The rows are grouped in 4 ways, from coarse to fine. Each group lies inside one group of the grouping before and may be the whole of it. The rows also spread widely along 12 directions, which tell nothing about the answers.
In the rows, 128 means zero.
Known rows, each followed by its group in each grouping:
[145 131 147 123 161 148 157 108 137 140 142 138 111 103 100 105 157 134
  90  99 158 152 106 105 131 124 133 131 130 164] : nupa getet pozi nobip
[166  97 142 157 136 130  73 139 114  97  92 132 135  68 136 141 132 117
 139 153 133 155  96 137 138 141 120 146 155 160] : kibip zev Puz sog
[ 78 104 134 110 120 119 125 133 125  91  98 163  98 147 166 133  94 144
 150  89 121 152 162 157 122 112 126 115 127 146] : kibip zev Dakup Bini
[123 118 125 119 136 167 160 100 118 139 160 156 110 188 147  57 151 204
 125 137 111 101 141 177 120  98 105  92 106 129] : nupa Zeg Potav Tuge
[123 115 122 117 155 125 108 173 133 107  99  94 135 149 140  69 123 185
 174 133 117 173 124 118 150 142 141 111 137 172] : nupa Mobe lipi mukat
[134 163 148 146 160 117 157 161 132 146 109 122 129 132  88  85 109 166
 162 124 153 159 118  61 133 147 203 154 122 163] : nupa getet tilud dapav
[106 164 123 126 200 104 187 111 135 192 125 127  97 139 118 119 112 126
 140  93 160 160 134 156 132 151 113  99 102 137] : nupa getet Gug Vinip
[132 110 177 135 140 117 172 133 119 122 108 168  80 103 131 137  79 123
 120 112 143 169 125 151 103  99 175 123 135 163] : kibip zev sudi Miv
[127  92 117 129 151 107 177 117 163 156  94 164 103 140 102  96 109 134
 119 118 111 124  96 112 108 135 134 114 148 129] : kibip zev Dakup fop
[146  90  83 163 191 160 104 118 174  62 118 172 120 222 151 142 150 179
 105 146  53 152 116  76 127 113 117 168 180 155] : nupa getet Gug maf
[149 107 138 161 139 187  91 115 107  86 143 159  98 161 163 141 151 158
 113 164 100 130 130 159 133 124 105 135 132 149] : kibip Ker leno pelan
[166 141 118  97 143 134 145 137 112 157 150 107 115 101 113  83 159 156
 106  98 159 170 101 114 130  77 115  99 165 174] : nupa Mobe lipi Vun
[ 65 127 116  87 182 105 196  95 171 164 122 165  97 154 114  68 127 145
 112  57 140 125 138 130 126 140 116 109 112 123] : nupa Zeg fupi Banum
[116 117 192 109 109 139 100 186  97 142 126 119  49 116 116  86 110 142
  89 136 134 136  88 113 116 170 154 116 139 173] : kibip zev Puz pobob
[144 122 166  87 131  94 218  95 102 206 137 205  89 110 104  58  94 142
 102 117 150  96  85 167  68  81 150 100 145  97] : Magu resiz Vovi fosos
[144  81  98 119 105 147 126 112 141  81 122 132 156  61 141 144 171 107
 103  98 138 168 114 112 145  81 100 107 160 187] : Magu resiz Febe duva
[109  85 121 113 107 129 137 106 131 178 136 123 112 115 124  87 152 118
 103 129 125  92  98 180 123 173  57  71 113 130] : nupa kazem mune Pon
[118  85  80 145 130 155 164  97 151  98 107 149 167 161 161 110 146 160
 171 139  99 131 154 157 143 107 107  90 100 142] : Magu resiz Vovi gilis
[101  69  96  95 102 161 144 118 176  77 123 102 157  83 135  96 187 127
 113  78 137 166 137 112 173 117  95  73 110 204] : Magu tubo fomo dus
[ 72 114 140 108 156 161 178 123 136 122 141 124  88 172 156  78 128 175
 132  95 132 152 167 184 141 135 119  71  76 170] : nupa Zeg fupi tuda
[100  52 117 144  88  76 172 162 165 128  73 115 142 107 116 127  75 100
 159 145 106 154 111 147 115 169 150  84 127 171] : nupa Zeg Potav zis
[121 133  64 125 131  77 108 111 150 168 109 128 148  90 115 159 152  77
 124  84 143 133 107 102 139 153  53 124 163 125] : nupa kazem Dutu Beri
[135 136  97 135 106  81 124 185 121 157  94 105 153 141 115  97  94 159
 191 148 119 145 107  93 119 135 155 117 157 148] : nupa getet tilud safoz
[141  76 108 139  67 123 104 133 125  70 105 176 155  97 149 170 126 111
 126 137 105 138 112 102 113  82 133 144 180 154] : Magu resiz Febe votaz
[119 149  89 174 129 129 149 132 131 137 123 156 129 190 141 174 123 137
 165 155  97 137 150 113 136 129 128 124 122 132] : Magu dul fedu sas
[125 144  96 151 112 123 124 180 118 181 109  78 119 152 120 108 121 150
 173 156 116 133 118 113 146 167 115  80 116 158] : kibip zev sudi Dako
[147 139 107 178 157  91 130 165 118 160  96 111 131 156 135 163  85 129
 190 174 112 170 121 144 130 159 131 118 139 143] : nupa Mobe lipi mukat
[ 49 132  89 132 106 121 173 114 169 114 100 115 163 123 127 155 133 111
 169  55 154 161 192  97 161 148 128 112  75 170] : nupa getet Gug maf
[115 104 128 130 109 192 150  94 121  95 165 165 100 134 156 152 172 131
  73 107 126 136 147 136 133  88 100 105 118 169] : Magu resiz Febe duva
[112 132  97 154 144 117 174 106 145 152 116 157 143 166 126 115 117 154
 170 130 119 116 148 141 125 130 128 121 108 118] : nupa Zeg fupi tuda
[ 95 104 126 120 104 109 121 123 121 135 101 148 139  98 145 133 120 103
 152 125 134 119 127 154 132 160 106 107 113 127] : Magu resiz Vovi gilis
[168  87  83 158 137 137 184 101 160 111  97 133 160 106 122 124 136 140
 156 120 125 170 128 130 135  73 128  97 138 173] : kibip zev Dakup Bini
[ 61 150 158  76 134 112 199 127 125 219 139  87  81  91 100  69 124 115
 113  61 192 142 130 161 138 183 110  49  67 161] : nupa getet Gug maf
[ 93  69 179  86  77  89 131 185 124 143 103 133  93 117 113  34  76 158
 130 144 113 110  81 138  93 168 174  99 143 151] : nupa Zeg fupi tuda
[159 141 131 138 132 123 198  91 109 197 127 148 122  84 102  97 129 128
 136 118 170 122 114 166 114  94 122  93 113 127] : kibip zev Puz sog
[ 92  74 136 104  59  95 116 168 138 136 107 129 117 115 113  87 107 127
 118 135 108 108  92 109 109 167 136 107 148 151] : nupa Zeg Potav Tuge
[130 105 119 151  98 121 136 157 123 159  86  81 163 103 114  62 115 153
 210 175 131 120 115 156 148 185 140  80  88 149] : kibip Ker leno pelan
[106 178 117 154  84  97 154 163  98 169 139 124 109 136 125 192  97 109
 149 112 152 159 159 112 124 120 140 119 122 158] : nupa Zeg Potav Tuge
[130 172 124 122  74 140 168 157  82 207 155  99  96 131 114  99 129 157
 142 120 158 124 134 130 125 100 125  64 108 157] : kibip zev sudi Dako
[ 95 118 125  92  19  75 162 164 121 160 113 126 147  74  90  90 104 125
 146  89 160 119 121  85 107 107 168 106 140 154] : nupa Zeg Potav zis
[ 72 141 168  91  70 102  55 165  67 145 104 144 108 120 154  80  91 162
 185 125 143  84 142 162 122 162 123 124 113 103] : kibip zev Dakup Bini

New rows, each followed by its group in each grouping:
[108 161 106 110 130 149 106 152 121 112 163 119  89 153 141 147 164 148
  86  74 137 172 145  77 149 100 103 129 154 184] : nupa Zeg Potav Tuge
[169 111 201 170 137 124 147 129  92 111  98 183 123 107 126  94  67 163
 181 186 135 130 116 175  97 121 214 160 119 128] : kibip Ker leno pelan
[116 121  75 136 123  86 163 106 145 172  99 144 161 136 121 127 119 122
 173 122 123 118 131 139 122 133  97 107 132 107] : nupa Mobe lipi mukat
[103  66 196 164 147 171 118 130 136  21 105 189 108 182 170 113  95 183
 147 157  90 145 160 160 119 146 191 170  98 161] : nupa kazem mune Pon
[111 104 151 106 120 164 121 156 119 116 143 119  82 127 137  97 148 145
  85 124 125 147 107 113 138 142 125  95 131 186] : Magu resiz Febe duva
[ 40  60 145  93  95  92 128 133 147 156 118 150  59 125 135 142 105  66
  62 108 107 104 103 177 106 217  68  80 127 135] : nupa Zeg Potav zis
[137 147 110 126 116 156  87 133 102 131 144 147 130 140 135 108 169 161
 123 136 124 104 113  89 141 118 105 136 145 132] : Magu resiz Febe votaz
[135  72 102 134  69 156 106 136 164 105 126  97 149  83  99 112 190 114
  89 118 123 132  96  60 152 158 103 112 140 195] : nupa kazem Dutu Beri
[105 123 110 113 102 116 139 145 140 168 117 107 149 124  94  46 144 164
 153 127 135  98 111 101 141 165 129 102 111 139] : nupa Zeg Potav zis
[ 62 124 147 138 120 120 150 132 126 139 118 159  91 168 142 164  96 114
 136 116 123 129 164 150 120 175 131 123  95 131] : nupa Mobe lipi Vun
[108 145  94 122 200 118 158 135 182 154 111 108 102  93  89 150 163  76
  78  63 157 186  96  38 167 177 108 123 142 182] : Magu resiz Febe votaz
[ 79 156 108 143 118 143 157  94 123 164 157 174 106 184 145 164 141 123
 131 121 123  92 171 152 136 148  82 107  78 104] : Magu tubo fomo dus
[ 74  63 155 147  89 116 156 107 150 103 105 168 117  95 132 177 104  72
 111 120 127 127 142 169 116 174 127 120  99 151] : nupa Zeg Potav zis
[ 95 106 158  81  59 126 122 166 118 141 134 148  91 111 101  71 131 140
  80 111 129 101  86  58 110 140 158 121 152 154] : Magu resiz Febe duva
[135 119 123 145 121 168 178  79 125 159 143 137 113 104 121 129 159 122
 113 112 153 123 139 167 137 115  90  81  91 151] : kibip zev Dakup Bini
[137 108 196 162  96 160 144 131  99 111 138 150 106 115 128 118 115 146
 130 156 142 132 136 154 117 140 175 131  92 168] : nupa kazem Dutu Beri
[137 105  62 168 158 162 140  96 148 112 127 159 144 194 159 144 159 155
 137 157  78 122 136 133 140 114  81 112 131 132] : Magu resiz Febe duva
[125 138 102 168  78 104 145 164 129 193 107 128 111 148  88 147 108 113
 138 158 112 104 103  70 115 171 140 122 135 134] : kibip zev Puz pobob
[ 97 136 124 102 124 163 126 106 114 105 139 155 128 123 154 105 165 154
 125  86 149 126 154 128 147 100 108 117 111 144] : Magu resiz Febe votaz
[100 132 123 119 156 182 107 109 119 104 144 115 114 104 163 142 185 121
 108  91 156 158 150 150 177 144  69  96  95 174] : Magu resiz Febe votaz
[104 110 170 164 148 109 178 155 130 143 107 117  79 130 132 158  71 100
 141 135 138 185 138 176 123 187 155  93  88 181] : nupa kazem Dutu Beri
[122 121 161 112 106  88 149 180  97 181 120 117  79  90 119 123  82 103
 116 135 146 157  84 136 107 149 145  84 148 166] : Magu resiz Febe duva
[ 79 111 133 169 101 124  59 156 100 115 116 152 107 194 174 174  99 135
 160 187  78  96 148 176 125 203  96 135 111 115] : nupa Zeg Potav zis
[150  81 120 184  59 149 133 133 135  77 114 126 171  98 130 171 136 119
 151 150 122 153 140 114 134 114 148 132 121 188] : nupa kazem mune Pon
[ 92 120 137 107 141 121 119 153 139 140 118 117  96 145 123  77 130 150
 122 106 128 136 118 113 137 180 120 111 120 155] : nupa kazem Dutu Beri
[ 69 113 144  91  88 119  71 105 115 145 101 166 133  96 134  67 140 138
 146 109 138  47 125 146 132 180  88 131 107  82] : kibip zev sudi Miv
[ 69 150 133 125 213  89 116 156 144 146  78 153  68 180 137 122  83 134
 148 101 118 150 129 116 134 203 130 149 126 119] : kibip zev Puz sog
[129 132 124 116 148  97 148 146 139 156 112  91 135  58 104 102 130 114
 140  92 172 179 108 120 149 141 128 103 132 181] : nupa Zeg fupi Banum
[ 92 104 114 108 164 180  89  95 141  47 127 129 153 124 175  90 189 175
 141  83 139 149 174 162 178 119  81 121  99 166] : nupa Zeg Potav zis
[198 114 144 130 149 177 105 143 103 100 131 118 136 123 128  17 155 226
 153 167 125 141  93 128 137  86 159 123 146 167] : kibip Ker leno pelan
[114 158 107 107 108  78 119 163 108 180 120 132 129 135 126 102 107 144
 171 127 135 123 117 118 127 132 119 106 141 119] : Magu tubo fomo dus
[139 103 147 196  25 150 181 128  88 120 137 161 135 108 142 216  98  96
 146 177 128 136 156 159 105  94 165 103  99 169] : Magu resiz Febe duva
[160  77 109 135  59 145 202 107 128 136 138 132 165 108 119  70 140 170
 145 145 127 121 125 164 111  58 139  68 119 165] : nupa Zeg Potav Tuge
[103 116 116 126  77 112 100 130 107 131 123 167 134 166 149 110 116 160
 157 136 104  85 137 142 107 127 108 135 136 104] : nupa kazem mune Pon
[120 112 103  84 150 119 125 110 146  89  89 152 153  98 138  59 144 171
 153  62 146 151 134 114 137  72 125 133 155 144] : kibip zev Puz pobob
[122 160 156 145 120 125 190 159  99 182 145  94  85 120 116 149  97 120
 137 120 167 183 142 147 125 135 155  79  92 190] : nupa getet Gug Vinip
[ 88 165 126  71  91  66 135 163  88 175 126 149 114 137 147  87  83 158
 178  95 150 125 141 151 110  97 129  95 137 111] : Magu tubo fomo dus
[100 173  67  99 136 106 159 105 131 194 133 138 139 125 115 107 159 129
 135  71 156 112 131  94 143 115  80 102 130 112] : Magu resiz Febe duva
[139 148  95 115  70  93  69 163  87 138 118 139 149  93 140 150 130 120
 147 123 137 127 105  88 124  96 108 136 187 133] : Magu resiz Febe votaz
[136 112 127 148 105 137 119 119 125 128 118 122 158  98 122 102 148 139
 156 137 143 121 127 134 143 149 119 120 107 149] : nupa kazem Dutu Beri
[120  83 124 140 173 117 164 138 164 144  79 147 108 174 120  60  95 169
 156 158  87 120  99 136 117 167 146 105 125 131] : kibip zev sudi Dako
[110 115 176 136  99 122 143 135 103 136 133 135 106  72 140 165 107  86
 131 132 162 154 137 183 134 154 128  94  92 165] : Magu tubo fomo dus
[140 157 139 160 130 144 200  99 112 193 151 140  86  96 106 174 133  88
 100 106 172 144 134 148 125 116 114  93 101 155] : kibip zev sudi Dako
[175 140  77 174 188  78 107 126 154 123  67 161 161 111 111 169 110 118
 175 128 123 163 102  71 133 115 133 184 189 123] : kibip zev Dakup Bini
[ 98 126  94 180  77 190  93  98 123  83 153 183 127 175 163 240 178 100
 100 137  95 101 173  90 146 138  83 156 109 136] : Magu resiz Vovi gilis
[127  73 179 125 100  97 186 173 120 159 122 123  66 109 118 113  66 113
 101 151 123 165  87 177  89 143 162  70 138 186] : nupa Zeg Potav Tuge
[117 135 124 127  83 116  88 147 132  96 114 164 145 130 109 113 136 155
 137 104 128 116 128  31 124 123 165 189 158 139] : nupa kazem Dutu Beri
[145 151 173 146  78 118 121 138  88 158 127 141 116  45  91 146 118  92
 127 127 181 125 108 106 122 145 163 152 126 146] : kibip Ker leno pelan
[ 96 120 188 134  93 116 130 131 113 111  97 161 113  62 117 144  94 102
 144  97 172 139 144 122 126 146 175 151 104 152] : kibip zev Dakup Bini
[107 111 142 124 132 101 138 110 144  93  69 143 159  29 123 140 114  93
 170  64 184 173 149 128 149 123 145 141 117 159] : kibip zev Dakup fop
[177 161 168 119 140 124 104 104  99 169 127 181 153  52  72  45 160 154
 127 142 177  68  62  68 123 132 164 187 148  93] : Magu resiz Febe votaz
[ 60  70 126  66 107 104 197 130 168 157 101 129 112 135 110  35 114 146
 124  82 126 122 121 138 115 152 131  66 113 146] : nupa Mobe lipi Vun
[130  86 126 146 138 131 138 139 146 107  88 110 131  88 136 130 121 116
 149 125 132 173 123 147 146 141 125  95 122 183] : kibip zev sudi Dako
[150 108 108 128 102 120  81 181 116 114  94  95 139 106 135 101 127 159
 165 136 121 161 105 102 142 115 124 108 166 174] : kibip zev Dakup fop
[218 112 159 165 140 150 155 140 119 143 147 101 109  60  89 123 150 119
  85 152 158 187  69 112 127 112 149 111 153 212] : nupa kazem Dutu Beri
[132  92 136 101  67 110 140 136 117 152 132 142 130  87 120  89 127 128
 125 138 134 112  96 146 114 116 119  84 138 144] : Magu tubo fomo dus
[ 64 143 139 103  31 101  71 162  84 166 139 160 106 161 133 104 113 150
 137 137 114  49 129 114 104 168 114 137 129  92] : nupa Zeg Potav Tuge
[135 113 108 175  92 139 147 131 129 176 136 122 133 151 103 123 141 134
 134 184 107  88 111 129 126 175 112 101 105 137] : nupa Zeg Potav zis
[140 103 107 161 121 134 207 124 130 187 147 162  72 187 125 166 112 110
  84 165  86 126 102 143  94 126 109  74 136 144] : Magu resiz Vovi fosos
[ 98 117 162  90  81 116 133 144  85 168 129 116 114 105 139  69 110 151
 155 126 152 118 129 191 118 140 117  72 105 137] : nupa Mobe lipi mukat
[162  78 194 137 104 184 139 111  90  66 131 167 138  90 159  83 132 174
 145 165 138 137 131 187 121  81 173 118 103 167] : Magu resiz Vovi gilis
[152 132 190 128 162 139 152 141  96 134 157 137  52 103 132 154 109 119
  69 112 157 198 106 152 107 104 146 116 150 196] : nupa getet Gug maf
[181  71 129 120 169 158 137  95 144  77 145 168 115  98 150 126 164 133
  74 123 119 176  95 155 127  64  99 112 173 177] : Magu tubo fomo dus
[105 109 180 135 120 185  85 135  89  84 141 163  96 156 173 119 138 164
 125 160 112 115 144 161 136 154 128 131  98 146] : Magu resiz Vovi fosos
[117 152 120 121 163 169 167 119 106 127 146 119 123 187 164  73 141 213
 175 112 137 159 182 179 147  85 123  83  88 154] : nupa Mobe lipi mukat
[122 108 144 111  45  78  86 148  87 164 115 163 129 108 124 109  92 130
 143 157 117  76  88 137  82 138 124 134 168 102] : nupa getet Gug maf
[ 76 120 113 113  56 115 121 129 112  96 114 146 169 112 169 139 119 135
 195 102 142 130 186 160 144 103 117 102  95 139] : Magu tubo fomo dus
[ 49 112 154  87 104 103 166 135 130 160 113 149  65 127 125 103  92 107
 110  81 141 121 135 154 112 174 127  91 104 134] : kibip Ker leno pelan
[135 122 181 114 130 178 114 105 111 123 149 148 112  62 111  93 183 126
  80 114 169 117 102 109 147 148 125 137 109 158] : Magu resiz Vovi fosos
[155 175 125 146 160 126 142  97  97 205 139 147 107 113 110 124 139 131
 136 127 162 111 115 151 128 128  92 117 121 108] : kibip zev Dakup Bini
[101 168 107 133 110  89 134 134  96 146 111 173 137 143 154 171  93 123
 182 110 139 133 162 129 119 104 132 137 129 108] : Magu resiz Vovi gilis
[130 128 138 167 180 153 149 125 146 124 106 130 134 118 114 118 141 131
 146 145 138 146 120 106 159 178 151 134  94 159] : Magu resiz Febe votaz
[144 142  96 149 100 135 179 130 123 171 148 130 121 152 108 137 137 138
 120 129 128 134 124 102 114 100 126 102 137 155] : nupa getet tilud safoz
[147 126 127 162 193 149 151  95 149 144 119 118 142 104 110 117 156 128
 139 135 149 148 117 141 155 169 113 121  95 156] : nupa getet Gug Vinip
[ 97  52 129  99  97  93 202 132 175 143  98 158 120 139  99  41  94 153
 121 123 100 109  95 126  92 135 163  91 136 142] : nupa Zeg Potav Tuge
[140 110 127 127  93 118 148 114 106 147 122 143 144  64 131 131 128 106
 136 129 153 132 111 156 122 106 115  97 133 145] : Magu resiz Febe duva
[192 110 157 168 124 151 129 110 120  54 111 176 178  65 127 133 139 148
 162 154 143 165 121 108 134  62 196 176 148 166] : Magu dul fedu sas
[ 95  76  76  92 130  71 206 117 187 182  89 108 138 100 102  96 116  90
 124  77 132 154  98 141 120 150  88  53 135 154] : nupa getet pozi nobip
[140 143 121 117 130 140 209 105 124 171 133 141 119 124 111  65 133 175
 140  96 155 131 137 136 121  67 144  85 110 145] : kibip zev sudi Miv
[ 97  97 125 116 111 182 174 102 147  86 146 140 115 123 147 128 171 132
 100  89 132 163 157 136 152  97 116  83 102 189] : Magu dul fedu sas
[109 102 187 131 137 156 135 141 128 112 130 126  88 113 122 110 124 135
 104 128 141 155 120 134 132 170 156 120 102 184] : nupa getet Gug Vinip
[167 157 124 153 173 143  74 168 106 124 118 116 138 136 128  94 146 179
 160 169 124 146  96  76 155 145 146 154 150 153] : Magu resiz Febe duva
[ 87  71 110 130  66 166 129  97 166  58 128 188 151 160 133 111 163 162
 110 113  93  89 155  83 128 112 136 155 121 141] : nupa Zeg Potav Tuge
[166  46 138 164 124 134 146 111 161  82  91 129 167  54 115 136 129 103
 133 153 127 169  96 141 129 135 147 122 135 190] : nupa getet Gug Vinip
[129 104 203  90 101 164 181 133  92 135 166 134  61  63 125  96 134 122
  56  99 175 165 105 155 114  95 151  74 119 202] : Magu resiz Febe duva
[150 105 135 155 151 115 193 150 132 217 102  83  93 107  94  84 104 120
 141 168 136 147  78 173 125 187 122  48 101 164] : kibip zev Puz sog
[180  96 155 150  82 162 131 110 109  97 140 158 141  36 115 158 160  98
  88 137 156 145  96 106 124  83 146 139 151 180] : Magu resiz Febe votaz
[149 196 182 125 134 163 135  88  74 169 169 180  86  85 100 113 161 140
  90  93 198 102 129 111 121  97 140 166 116 121] : kibip zev Puz pobob
[ 88 170  95 149 139  91 144 125 126 160 105 154 140 171 133 160 102 131
 188 111 132 130 168 118 131 146 124 143 114 103] : nupa Mobe lipi mukat
[113 113 146 185 155 143 114 155 125  89 122 140  90 172 165 197  99 126
 137 160  99 178 151 156 135 159 136 135 118 177] : nupa Zeg fupi Banum
[135 116 112 146 140 135 188  99 141 159 127 166 121 131 113 127 136 121
 113 132 126 120 111 123 119 122 124 108 124 134] : Magu resiz Febe votaz
[117 120 157 117  90 137 125 123 109 119 126 156 141 118 123  77 127 172
 152 129 141 105 132 125 117 117 159 140 115 134] : nupa getet Gug Vinip
[124 107 148 117  80 143 185 118 134 110 125 122 153  71 109  73 140 150
 144  85 175 154 148 119 135  93 171 103  95 187] : nupa kazem Dutu Beri
[ 95  82 154  90 113 140 100 102 140  56 104 191 157 125 141  54 138 182
 142  98 124 102 138 119 120 112 153 167 130 121] : nupa getet pozi nobip
[108 104 114 122 139 139 181 109 123 161 124 138  94 159 159 100 115 151
 141 121 117 131 143 213 120 113  86  50 103 138] : kibip zev sudi Dako
[122 147 135  87  91  80 112 199  97 163 113  95 108  65 116 120 108 106
 131  97 166 175  92  84 130 130 142 101 165 177] : Magu resiz Vovi gilis
[ 86 116 135  90 148 124 132  96 139 130 119 179  81 124 133 114 132 124
  92  64 140 123 131 132 122 127  96 125 137 124] : kibip zev Dakup Bini
[111 111 124 137  97 129 195 115 135 121 101 137 145  94 130 127 109 129
 170  93 155 156 165 149 131  88 154  94  96 166] : kibip zev sudi Dako
[105 128 142 142 106 150 122 124 111 111 148 174 103 169 141 137 132 156
 114 132 115 109 148 127 117 122 133 146 122 135] : nupa Zeg Potav zis
[126  88 171 105 159 134 149 142 115 133 115 135  93 122 146  61 108 157
 129 147 126 147  99 182 120 145 139  81 117 157] : Magu resiz Vovi gilis
[134 131 110 176 109 152 198 124 123 160 162 120  96 148 124 192 134 106
 101 133 131 162 147 149 126 115 112  79 105 184] : nupa Zeg Potav zis
[ 99  66 130 116 129 138 206  93 152 130 122 134 127 114 142  76 125 143
 136 110 132 142 143 212 125 117 114  55  87 164] : nupa Zeg fupi Banum
[ 76 131 123 156  77 132 129 132 144 106 104 182 147 145 112 154 125 120
 148 123 120  94 151  42 135 164 174 177 106 125] : Magu resiz Febe votaz
[ 86 166 186 119 114 142 130 114  78 132 135 170 120 101 142 107 120 146
 159 108 179 107 165 151 134 135 157 142  75 120] : Magu resiz Febe duva
[124 177 135 146 124 115 135 103  89 185 119 159 129 104 121 128 123 128
 170 120 170  99 144 153 128 135 117 135  98  96] : kibip zev Puz sog
[143 117 143 140  97  68  87 171  91 141 104 144 111 111 144 157  72 111
 151 154 121 147 100 152  96 139 129 134 175 136] : nupa kazem Dutu Beri
[159  78 171 102  91 129 122  98 121 150 142 168 110  57  93  65 156 121
  62 129 145  85  59 128  97 132 115 129 159 133] : nupa kazem Dutu Beri
[127  58 135 131 104 161 101 112 142  96 105 129 133  83 132 102 158 127
 118 135 121 120 109 147 145 155  97 103 118 163] : kibip zev Dakup Bini
[ 72 125 126 147 194 159 182  85 159 116 131 145  89 162 150 181 140 103
 109  79 138 177 181 161 154 162  97 108  76 162] : nupa Mobe lipi mukat
[154  83 144 175 127 130 112 157 137 110 116 126 112 115 120 157 118 111
 109 177 104 158  90 121 127 166 139 133 149 180] : nupa Zeg Potav Tuge
[179  95 110 142  44 107 115 146  94 129 128 116 170  47 142 163 128 100
 158 161 142 155 107 166 125  79 105  82 156 170] : Magu tubo fomo dus
[172  98 141 126 161 146 119 115 140  76 106 163 132  82 123  94 146 155
 116 109 137 161 100 101 129  77 151 155 170 167] : kibip zev sudi Dako
